Each new row is followed by what is left after taking away its nearest point in the smallest flat space through zero that holds the last named rows.

K_347 (6 x 17)
[[ 3.13 -2.49 -0.91  0.05  0.82 -1.80 -0.36 -1.47  0.76  1.15 -2.47  0.90
   4.38  2.57 -0.93  0.82  0.66]
 [ 2.84 -1.36  2.08  0.83 -1.48 -2.92 -0.62  0.16 -0.23  2.38  5.63 -2.97
   1.40  0.33 -4.29  3.29  4.59]
 [ 0.36 -3.87  3.01 -3.24  2.07  0.16  1.63  1.78 -4.37 -1.32  2.21 -1.29
  -1.36  4.87 -2.34 -1.73  2.80]
 [ 1.80  0.33  2.57  1.70  1.80 -1.79  3.75 -2.38  4.64  0.49  1.42  1.26
  -0.86 -1.78  4.31 -0.38  4.53]
 [ 3.06  1.53  2.50 -2.51 -0.89 -2.02  2.22 -2.83  0.01  0.77 -4.91  0.60
   0.78  1.88 -0.92  0.46 -0.12]
 [ 2.55 -1.54 -1.30  2.28 -4.81  5.18 -1.22  0.02 -1.21 -2.82 -5.00  0.65
   2.58 -0.17 -0.83 -0.85  4.00]]
New rows:
[ 1.96  0.73  1.18  0.50 -0.35 -0.37 -1.52 -1.23 -2.07 -3.49  4.13  1.08
  3.08  4.77 -1.46  0.16 -3.10]
[ 1.69  2.36  1.58  1.55 -1.02  0.45 -0.51 -1.96 -0.38 -4.02  3.49  1.74
  1.85  2.66  0.69 -0.29 -2.37]
[ 1.43 -0.51 -1.09  2.27  5.49 -0.73  0.90 -2.87  0.72  0.66  2.02 -3.44
  1.87  0.41 -0.07 -1.73 -2.72]
[ 1.67  0.86 -0.16  2.21  2.38  1.59  0.99 -2.69 -0.68 -0.68  0.38 -4.00
  0.61 -0.47 -1.02 -2.00 -1.52]
[ 1.79 -1.03  0.67  4.44  1.86 -2.15 -0.15 -0.23 -0.40  0.15 -3.87 -4.65
 -1.75  0.03  0.43 -0.90  3.29]
[ 0.17 -0.33 -0.23  3.87  2.33 -2.26 -1.05  0.49 -1.04  0.37 -3.44 -4.84
 -2.38 -0.15  0.14 -0.86  0.68]
[-0.02 -3.85 -3.89  5.49  0.32 -1.20 -0.54 -0.43  0.01  0.50 -5.41 -1.21
  0.08  0.51 -0.43 -0.51 -2.84]
[-0.29 -2.54 -0.58  4.35  0.10 -2.05  1.40 -0.28 -0.58  0.61 -2.43 -2.64
 -3.14  0.01 -0.93 -0.38 -0.87]
[-1.92  0.02  2.36  0.19  2.19 -1.37  0.07  0.42  0.75  0.89  3.76 -3.97
 -0.52 -2.36  0.19 -0.41  3.77]
[-1.50  0.22  0.62 -0.52  1.38 -0.25 -0.82 -0.22  0.02  0.29 -1.36 -2.69
  1.30 -1.29  0.00 -0.94  1.13]
[ 0.59  5.49  0.76 -0.75 -1.39  0.23 -0.44 -1.09  0.60  1.81  0.48  0.60
  2.61  2.10  0.04 -0.68  0.83]
[-0.47  3.93  0.05 -0.47 -0.18  1.25 -0.75  0.06  0.03  0.99  1.66  0.77
  2.37  2.61  0.70 -1.69  1.06]

K_926 (6 x 17)
[[ 1.56  2.14  4.53 -5.08  3.03 -3.42 -0.72  1.32  0.59  3.87  3.91  4.10
  -3.46  6.19  0.62 -4.36 -4.02]
 [-0.18 -1.33  3.14 -1.23 -1.23  6.08 -2.26 -5.63 -5.66  1.19  2.59  1.73
  -0.94 -1.01  0.45  1.34 -3.88]
 [ 1.55 -3.94  1.63 -0.78  3.73  1.48  2.56  3.35 -1.98 -2.53  1.01  4.48
   2.08 -0.33  3.10  1.06 -3.42]
 [ 0.65 -3.69  2.93 -3.49  1.74 -0.35  2.05 -0.40  0.60 -1.48  1.23 -1.29
  -0.28 -1.19  1.61 -0.91 -3.16]
 [-1.90  2.78  1.99 -2.17 -0.38 -0.30  3.19 -4.15 -0.68 -1.90  1.90  0.06
  -0.35 -2.67  2.04  1.80 -4.88]
 [-0.44  0.43 -3.49 -4.94  4.07  2.77 -2.59 -1.74  0.26 -0.77  3.51  4.20
  -2.49 -0.97  1.39 -2.82 -5.90]]
New rows:
[-0.82  2.55  3.53 -1.39  2.24 -1.50 -2.05 -2.33  3.62  0.42  3.84 -3.65
  1.71  0.32  1.91 -2.13  1.16]
[-0.45  1.53  1.96  1.05  2.62  0.85 -2.43 -0.80  1.70 -0.46  3.05 -1.30
  3.45 -0.20  2.30 -0.46  1.98]
[-2.30 -3.55 -1.64 -0.48  0.05 -2.54  0.06  1.23 -3.22  5.18  1.66 -0.20
  1.90 -1.22 -1.83 -0.92 -2.82]
[-2.89 -2.20 -2.40  0.22 -0.41 -3.22  0.75  1.13 -2.74  4.67  1.22 -0.46
  2.23 -1.77 -1.80 -0.26 -2.45]
[ 0.90  3.19 -0.76  2.69 -1.98 -0.36  6.72  5.21 -5.87  5.08  3.70 -2.33
 -1.29 -1.25  4.65 -2.25  0.54]
[ 0.80  1.24 -3.19  1.14 -1.38  1.36  4.57  4.05 -4.83  4.70  3.84 -3.84
 -2.29 -2.77  4.01 -3.85  0.38]
[-0.57 -0.27 -1.43 -1.09  0.65  4.08 -1.24 -0.31  1.94 -1.45 -0.58 -1.24
 -3.13 -3.58 -1.03  3.89  0.75]
[ 0.26  0.71  1.30 -1.03  0.95  1.80 -0.22  1.56  1.80 -0.02 -0.20  0.13
 -3.20 -0.69 -0.82  3.53  0.89]

K_178 (6 x 17)
[[-1.94 -0.83  5.75  2.31 -3.61  3.55  1.14 -0.20  1.62 -2.41 -3.87  1.12
  -0.63  1.78 -0.84  2.11  1.64]
 [-2.21 -3.33  6.51  2.22 -3.80  0.06  0.52  2.92 -1.62 -1.81 -3.21  3.61
  -0.30  3.10 -0.98  0.81 -3.60]
 [-1.31  1.17  3.72  1.73  1.29  4.53  5.42 -1.06  1.02 -0.34 -4.00 -3.05
  -1.10 -2.63  2.38  3.87 -0.39]
 [ 2.09  0.35 -3.77  1.97 -1.04  2.82 -0.41  4.18 -2.25  0.96 -4.78 -3.27
   1.26 -7.84 -6.08  1.52 -1.28]
 [ 1.35  0.16  2.19  0.56 -4.77  1.58  5.64 -2.44  1.66 -3.73  0.48  1.46
   1.35 -4.05 -1.84 -1.64 -1.21]
 [-2.39 -1.62  2.54  3.21 -2.12  0.87 -1.49  2.97  5.57 -1.43 -1.93 -2.87
   2.54  0.35 -3.10  3.94  1.31]]
New rows:
[-1.38  0.82 -0.09 -1.68 -2.00  0.00  0.40  1.60 -0.85  0.56 -2.19 -2.29
 -2.58 -0.07  0.81 -0.74 -0.82]
[-1.30  0.80 -0.42 -1.93 -2.41 -0.78  0.24  1.06  0.48  0.07 -0.76 -2.21
 -1.93  0.24  0.67 -1.23 -0.34]
[ 0.34 -3.15 -1.77  1.17 -0.55  0.00 -0.88 -2.03  1.82 -4.16  1.55 -0.16
 -2.82 -0.98 -2.01 -1.66  0.32]
[-0.34 -3.22 -1.23  1.33  1.38  0.25 -0.73 -1.19  0.49 -2.94  0.32 -0.85
 -3.70 -0.50 -0.53 -0.48 -0.72]
[-2.00 -2.78 -0.54  1.79  4.92 -3.19 -1.56 -0.52 -1.51  4.83  2.25 -3.10
 -3.60  0.33  1.16  0.55  0.53]
[-1.09 -2.87  1.13  2.50  0.21 -1.38  0.31 -1.82 -0.69  1.96  1.51 -1.15
 -2.96 -1.44 -1.61 -0.79  1.32]

K_294 (6 x 17)
[[ 3.28  0.33 -0.96 -4.44  0.18  2.44 -0.77 -1.31 -2.07 -0.91  1.87  0.19
  -1.24  0.99  3.23 -0.91  3.97]
 [-1.21 -0.03  1.10 -0.48  3.43  2.89 -0.38 -0.89  0.17 -1.16  5.29 -2.38
  -0.63  1.76  0.32 -1.16 -2.55]
 [ 0.00 -1.90 -2.53  0.90  0.90 -2.26  1.97  0.92 -1.13 -3.39  1.21  1.28
  -0.03 -2.71  0.69  0.19 -0.12]
 [ 0.91 -3.40  1.47 -1.54  2.40  4.84  3.23  0.76 -0.63 -0.23  2.35 -0.53
  -4.60  1.76  2.73 -2.16 -1.71]
 [ 0.22 -0.68  6.60  4.88  3.82 -1.69  2.07  1.75  2.10  0.98 -2.93 -1.83
   2.31  2.42 -1.50 -0.14  0.12]
 [ 0.37  1.50 -0.45  0.94  1.23 -1.34 -1.78  1.85 -1.96  0.12 -1.15  3.45
  -1.36 -3.03  0.87 -1.42  1.01]]
New rows:
[-0.80  1.10 -1.87  0.88 -2.13 -1.28 -0.92  0.95 -0.54  1.27  1.56  0.54
  0.84  0.44 -0.62 -0.29  2.21]
[-0.65 -0.12 -0.70  1.27 -1.07 -0.34  0.48  1.41 -0.32  1.22  1.78  0.09
 -0.03  1.18 -0.20 -0.77  1.56]
[ 0.35  2.73 -4.03  0.38 -3.96  0.17 -1.40  0.57 -0.19  0.66 -2.66 -2.61
  0.29  1.87 -0.60  4.95  1.82]
[ 0.25  1.69 -2.07  2.04  0.49  1.10 -0.33  2.30 -1.09 -0.54 -0.69 -2.06
 -1.60  1.40  0.59  2.93  0.51]
[ 1.71 -1.90  1.65 -2.30  0.58  1.87 -2.52  0.19  0.23  0.90 -1.07 -5.20
 -0.47 -1.56 -1.84  0.91  2.03]
[ 0.76 -2.29  0.43 -1.13  0.85  0.74 -2.24  1.14 -0.23  0.11 -0.95 -3.89
 -1.05 -3.54 -2.07  0.73  0.80]

K_375 (6 x 17)
[[-0.42  0.65  0.18  2.05 -1.41  2.81 -0.71 -0.55 -3.56  0.55 -0.71  0.80
  -5.39  0.93  3.12  1.43 -1.73]
 [ 1.31 -2.29 -4.08 -3.05 -0.05 -3.41  3.40  3.58  1.95  2.16 -1.62 -0.66
  -3.26 -3.14  0.55  2.88  5.80]
 [ 2.07  1.03 -1.21  3.21 -5.14  0.92  2.83 -2.48 -0.54  0.45  5.01  0.16
   0.85  5.58 -0.77  3.04 -4.67]
 [ 2.81 -1.44  0.16  2.45  0.30 -0.97 -0.55 -1.73  3.27 -3.66 -3.98 -2.61
   1.84  1.87  1.63  2.53  1.22]
 [-4.54 -2.07 -0.42 -1.74  1.02 -2.26  3.17 -1.08  0.21 -2.71  4.94  2.09
  -2.03  2.19  0.54 -3.40  2.58]
 [ 0.06  0.16 -0.27 -1.51 -1.31 -2.09  4.29 -1.56  1.04  2.34 -1.18 -4.15
  -0.66  2.33  1.19  1.23 -2.10]]
New rows:
[ 3.24  3.00 -1.83 -1.30  2.78 -1.12  2.59 -2.27 -1.44 -3.69 -2.37  2.96
  2.01 -1.69 -2.85  0.44  0.86]
[ 2.29  3.42 -1.58 -1.40  2.21 -0.59  3.43 -2.83 -2.84 -2.75 -2.12  2.66
 -0.06 -0.90 -1.75  0.35 -0.45]
[-1.72  2.32 -1.18  2.06 -3.40  2.66  0.78  3.06 -1.62 -2.76 -0.27 -0.99
  1.03 -1.75 -3.11  2.46 -1.37]
[-3.41  1.50 -0.62  0.74 -1.98  1.28  1.89  2.38 -0.88 -3.58 -1.12 -2.09
  0.39 -1.44 -2.08  1.06 -0.34]
[-2.82  2.32  1.36  0.17  1.32 -3.08  1.18 -0.70  2.86 -1.29  3.37 -1.37
 -3.51  1.55 -1.30 -1.80 -1.82]
[-0.17  2.67  0.70  1.38  1.00 -1.85 -1.12  0.89  2.82 -0.74  1.21 -0.96
 -3.12 -0.52 -1.66  0.35 -1.15]
